The first 8 rows are patterns. Each new row is the sum of 2 different patterns, raised or lowered, with some noise. Before adding, each is slid sideways (what falls off one end comes back at the other), maybe read backwards, and multiplied by a number that may be negative. Names go in the order of the patterns.
(in the rows, 128 means zero)
Some rows, each with the names of its patterns after it:
[138 133 121  93 120 117 123 129 130 119 150 126 136 124  76 116  98 180
 151 132 123 120 150 121 117 132 108 152 108 123 127 129 100 129 134 106
 121 117 140 120 142 125  87] : (1)
[116 118 121 127 152 101 130 180 107 123 103 138 113 131 133 115 147 128
 134 128 116  76 131 122 109  76 161 127 145 125  85 113 110  76 101 120
 148 123 116 137 136 137 129] : (5)
[112 136 118 140 136 122  93  97 145 126 119 132 133 116 164 146 180 114
 142 150 108 118 122 141  95 111 138 117 125 112 134 150 134 108 130 136
 135 141 138 147 120 179 138] : (3)
[136 172  76 133 116 129 149 130 100 114 161 133  88 149 180 140 128 104
 144 124 133  96 166 131 132 130  97 102 137 140 124 116 134 113 131 121
  84 122 139 111  95 161 135] : (2)
[162  86 138 144 132 123 129  91 155 116 118 126 125  97  87 135 166 118
 126 168 129 130 119 115 142  81  77 127 156 106 130 145 133 104  80 138
 117 115 123 131  81 104 169] : (7)
[125 110 134 110 124 131 141 159 137 111  87 148 125 180 153 159 128 169
 129 127 147 124 105  96 117 151 144 125 133 180 135 149 117 163 128 136
 122 136 161 141 105 158 133] : (6)
[137 128 132 137 134 157 118 119 139 145 157 130 126  92 131 127 134 120
  99 131 101 138 122 128  76 110  91 130 130 128 123 147 121 128 116 153
 126 142 127 109 134 123 125] : (4)
[105 130 146  76 129 114 115 125  76 114 124 100 130 136  87 125 166 117
 129 139 126 123 121 119 128 148 114 122 120 125 123 140 147 135 122  89
 105  92 129 138 108 106 140] : (0)

New rows. What belongs after each?
[ 64 111  89 139 116 116  84  96 104 109 126 112 125 107 131  83 105 105
  84  87 113  95  80  79 110  84 105  36 119 113  83  99 106 122 136 114
  73  97  86  73 113  98  97] : (6) (0)
[133  95 145  86 108  93 111  60  91 115  86  88  94 128  85 124  85 124
  75 113 122  54  81  82 103  65  70 107  89  86  96 101 101 100  55 107
 102 106  91 107 111  84 136] : (3) (4)
[110 160 133 120 130 163 163 132 159 148  70 141 164 141 164 123 136 185
 141 109 172 153 104 126 136 141 148 144 150  95 150 146 152 188 133 116
 170 191 111 110 158 181 150] : (2) (7)
[ 96 121 138  94 108 136 140 125 149  76 132 119 124  97 117 110 108 132
 160 113 130 153 121 137 108 118 123 133 100 111 156 116 124 132 123 114
 107 139 129 113 123 143  97] : (5) (7)
[153 145 121 143 175 139 149 115 133 130 133 114 109 174 140 119 155 113
 117 105 107  99 121 142 137 152 142 120  96 149 121 170 149 158 140 154
 129 154 135 121  96 105 109] : (5) (6)
[137 156 139 147 141 186 163 134 174 169 183 142 150 135 142 129 171 119
 115 112 146 138 140 159 136 154 206 137 167 149 176 154 166 152 121 157
 165 153 140 145 140 165 138] : (3) (4)
[112 102 108 132  98 129 111 100  87 100 124 137 133  94 120 125 121 122
 124 116 106 164 131  80 124 113 124 131 107  81  78 133 114  93 121 119
 104 137 148 153 106 122 131] : (1) (3)
[101 120 113 102 100  67 123 117 109 112  95 106 104 118 126  78 104 121
 100 122 101  84  86  89 103  97  92 117  77  89  50 122 106 106  88 109
  86  93  95  97 117  72  96] : (3) (4)
[105 143 152  97 104 146 108 116 122 141  72  96 134  90 105  79 148 115
  86 100 130  99 138 149 126 138 110 121 136 137  89  63 123 105 107 104
 129  93 120 132 119 112 120] : (3) (7)
[ 96 106 148 159 109  84 131 110 109 106 125 158 115 128 134 116 123 180
 130  78  88 169  94  92 119  89 103 131  97 123 123 120 120 137 175 129
  84 119 109  82 110 123 119] : (3) (7)
[124 108 109 114 128 137 109 120 175 158 102 142 155 102 110 111  53 157
 126 115 121 116 148 124 100 133  91 117 129 123 103  96 107 122 143 102
 132 141 104 115 121 117 147] : (5) (0)
[101  83 103 109  94 142  81 115 110  99  78 128 133  87  43 130 103  78
 100  77 101 103  63 126 140 113  77 114 108  94 104 123 135  90 108 113
 119  87 143 149  59  72 124] : (5) (7)
[161 162 134 131 175 164 124 151 185 144  97 173 155 158 140 142 152 181
 112 121 122 156 172 164 141 140 143 181 153 197 135 160 200 139 132 157
 183  97 131 147 102 190 132] : (3) (2)
[ 98 129  91 141 112  94 102 130 114 128  75  91  92 104  70 103 123 100
 128  73  97  90 114 109  77  94 102 108  52 127 119  99  89 120 128 106
 143 111 135 163  74 135  38] : (1) (0)
[166 166 132 149 157 157 141 115 110 119 135 125 120 134 143 130 161 143
 150 140 139 113 131 128 145 135 119 117 136 132 118 121 134 146 145 152
 131 139 147 173 118 146 115] : (5) (3)
[143 147 140 129 145 133 139 150 142 108 161 105 106 143 148 101 139 112
  93 141 127 131 118  96 155 160 133 158 116 116 165 144 115 123 108 142
 144 150 153 125 138 143 135] : (4) (0)
[133  55  97 123 102 114  67  94 113  81 104 121  54 104 154  97 132 107
 105  97 119  94 107 126  98  64  82  55 102 112 133  85 104  46  80  83
 109 118  57  87 120 115 124] : (4) (0)
[111  87  74  96 113  99  97  87 106  91  69 110  29 100 115 100  94  92
  93 108 134 165 102 150 109 101  86 138  64 110  58 108  89  77 153 112
 106  62 117 108  99 121  76] : (3) (4)
[135 176 192 164 186 162 147 194 181 198 152 173 189 125 151 147 173 140
 139 174 150 152 144 163 176 161 122 168 174 161 164 152 177 154 231 166
 147 163 153 191 169 171 120] : (3) (4)
[145 137 118 141 122 124 128 154 126 146 131 144 142 130 145 144 124  99
  99 118 144 157 145 181 126 138 159 176 114 158 101 103 174 147 145 140
 126 156 141 119 146 128 139] : (6) (0)
[115 149 120 137  68 106 132 136 132 116 111  96 126 107 102 123 138 102
 117 154 114 116 118 115 156 109 130 124 166 151 100 122 106 107 100 101
 127 127 118 120 144 113 135] : (1) (6)
[173 163 164 174 166 154 149 170 182 220 160 164 151 204 137 166 145 143
 196 153 181 198 182 130 132 139 170 156 156 152 175 164 168 157 180 141
 194 159 110 180 161 177 161] : (5) (4)
[131 139 107 166 180 117 107 146 137  99 111 148 120 104 109 139 123 120
 160 141  87 122 176 122 108 114 135 117 160  98  98 136 113 121 135 145
 113  97 142 119  82 119 134] : (3) (7)
[113  71 122  93 126  95  93  86  85 104 112  89  51  94  79  79  36 120
  95 125  77  62 100  82  45  74  85 131  83  96 106 131 104  92  91  99
  82  75 102  69 105 138  75] : (5) (6)
[ 98 118 155 126 101 120 122 117  82  76 136 139 120 123 100 139 113  83
 101 111 106 119 128  91 100 178 150  98 131  91 117  92 175 118 151 111
 110 145 119  92  95 114 177] : (1) (7)
[100 186 117  97  94 122 151 115 113 157 122 183  96 122  93 134 101 158
 186 102  91 134 122 109 114 104  84 114 144 103 130 126 145 141  74  80
 121 125 124 104 131 165 125] : (1) (7)
[139 151 141 170 144 165 128 145 139 111 130 134 171 133 141 154 159 133
 124 128 153 132 172 115 128 147 117 174 121 131 158 155 144 139 155 141
 146 137 126 126 162 164 125] : (5) (2)
[103 170  83  84  93  90 134 114 102 100  88 114  84  92 106  95  82 120
 110 145  91 109 113  65 106  91  74  82  85 121  81 102  81  99 123  91
  80  93 102 111 140 101 116] : (5) (3)
[141  86  94 116 126  77 110  97 115  85 116  92 113  97  89 132 130 106
  76  98 120 108 127  98 112 106  86 114 106 148 100 112  74 110  87 106
  96 115 114  90 116 116 133] : (1) (6)
[118 120 120  99  81 146 109 122 120 124  58 116 153 134  78 137 134 126
  95 131  74 144  78 112 123 111  79  90 151 175 117 108 163 124  99 114
  91 120  46  77 108 177 114] : (7) (6)
[188 167 158 168 182 196 139 170 194 210 149 158 162 189 150 142 127 150
 197 154 158 199 171 170 197 204 161 180  97 146 168 183 151 119 174 146
 200 142 147 161 170 141 168] : (1) (6)
[128 146 158 136 161 155 128 113 119 128 128 126 144 105 108 145 136 151
 128 130 131 163 167  89 139 175 125 128 167 109 131 135 149 133 129 151
 182 126 121 179 138 144 160] : (3) (0)
[143 120 147 143 184 127 136  99 165 114 156 106 124 133 117 151 140 149
 118 116 106 141 140  77 125 104 111  98 125 121 160 135 144 113 109 130
 108 152 128 148 114 131 112] : (6) (4)
[117 110 115 117 106 132 120 119 131 119  80 125 131  94 118 111  78 116
 106 104 115  65 137 126  97 116  87 102 128 140  93 102  87 118 140 130
 143 109 123 112 146 120 154] : (4) (0)
[160 177 156 164 111 130 114 165 157 133 133 163 104 141 133 106 148 146
 121 151  84 132 152 127 154 133 115 149 203 153 160 155 142 167 149 150
 155 170 144 143 140 152 133] : (4) (0)
[131 150 180 157 170 114 115 140 154 156 131 150 146 142 165 105 160 173
 140 145 181 148 150 193 151 159 146 149 165 136 172 153 134 162 183 143
 151 171 157 167 153 125 133] : (1) (0)
[155 192 164 168 169 219 141 165 112 148 134 194 156 158 148 109 159 135
 141 131 131 152 170 222 157 132 154 127 186 133 164 158 205 158 176 165
 163 128 153 127 129 172 135] : (1) (6)
[ 85 131 141 120 148 111 133 158 118 133 127 110 127 136 137  86 127 150
 124 126 115 115 118 121 109 114 124 120 111 125 154 103 161 130 143 137
 125 125 124 144 177  85  97] : (1) (3)
[124 141 160 135 137 167 179 188 138 117 165 164 126 122  84 106 168 124
 137 132 112 136 186 148  87 128 193 123 102 117 156 194 111 148 144 188
  83 124 148  87 151 128 140] : (3) (2)
[ 88  88  68 112  71 119  94  66  65  88  64  74  95  91  91 115  96  92
 109 118 104 106  58  77  81 136 117 111  95  96 126 100 114  94  77 128
  97 120 100  98  48 102 105] : (1) (4)
[114 135  79 119 126 112  91 135 151 149 114 109 117 123  99 119 100 104
  76 124 104 152 135  98 101 118 115 118 123 117 138 144 117  98 140 116
 111 114 141 111 126  94 160] : (6) (4)
[ 83 105  83 113  53 116 117  94 106 109 102 121 108 126  99 148 103 105
 109 104  88  85  81  94 109  93  94 121 104  95 116 149  91 120  60  81
 110 143 126  90  97  90 102] : (3) (6)
[124 127 106 133 122 135 127 123 142 128 126 142 129 105 141 131 146 128
 113 107 128 120 114  90 123 132 135 132 116 126  82 114 101 124 128 128
 126 156 123 121 112 162 125] : (1) (4)
[104 109 120 123 131 115 123 101 122 103 117  98  70  98  93  93 101 136
 106 124  90  88  87 105 125  96 119 105 118 145  81 124 118 124  88 112
 117  62 107  84 123  95 109] : (1) (3)
[191  63 140 154 148 157 162 177 173 144 182 185 156 163 153 148 159 201
 201 129 182 184 155 131 154 121 207 197 162 137 204 187 162 166 151 159
 204 142 162 182 168 164 153] : (5) (3)
[154 139 129 170 159 119 110 129 141 102 110 122  95 122 110 132 119 102
 146 122  73 152 143 144 109 125 125 115 140 102  98 122 111 125 153 114
 122 134 171  95 112 105 132] : (5) (3)
[ 95 116  82  99  94  94 128 107 103 101 101 135  58  93  64  88  96 109
 109  95 112  75  98  86  89  71  69 100 108  52 101 118  74 110 113  91
  85 114 102  75 101  97  99] : (1) (0)
[144 178 181 153 151 168 199 137 137 157 155 176 148 166 172 165 157 146
 171 164 134 121 158 149 188 171 175 151 161 166 149 132 161 141 147 137
 172 157 145 160 170 153 159] : (5) (6)
[ 86 106 113  78  88 106 161  99 124 142 133  93 103 100 100 113 128  91
  70  97 130 111  77  69  79 102 108  99 137 115 144  68  99 104  94  68
 114 113 100 104 113 106  98] : (5) (3)
[111 114 109  77 136  84 115 111 133  91  92  48  95 128  71  86 113 122
  84 106 117 106 148 170  96  88 104  79 128 119 111  84 114 108 109 132
  90 126  95 103 143 123 152] : (3) (2)
[ 78  97 106 139 102 114 127  98 138 116  94 117 118  64  98 142 110  78
 180  81 139 107  83 120 106  54  85 138 140  85 124 167 137 130 103 121
 107 116  95 168  99 125 168] : (5) (2)
[164 152 155 151 142 157 191 140 138 144 149 154 156 160 120 157 137 162
 157 150 124 166 150 146 121 189 155 172 154 121 151 142 125 146 152 171
 158 152 178 157 157 162 159] : (5) (4)
[162 130 173 171 140 133 142 172 147 139 152 164 151 200 132 141 137 158
 166 149 149 144 179 157 161 153 144 173 151 143 148 175 148 161 145 155
 133 152 151 155 140 146 115] : (1) (2)
[ 80  75  83  92 121  86  98 128  86 125  98 129  79 144  68  64 118 119
 100  92  85  84 106  87  99  91 114  92 100 101  67  79  90  65 120  99
 112 120  99  86  88 109  78] : (5) (6)
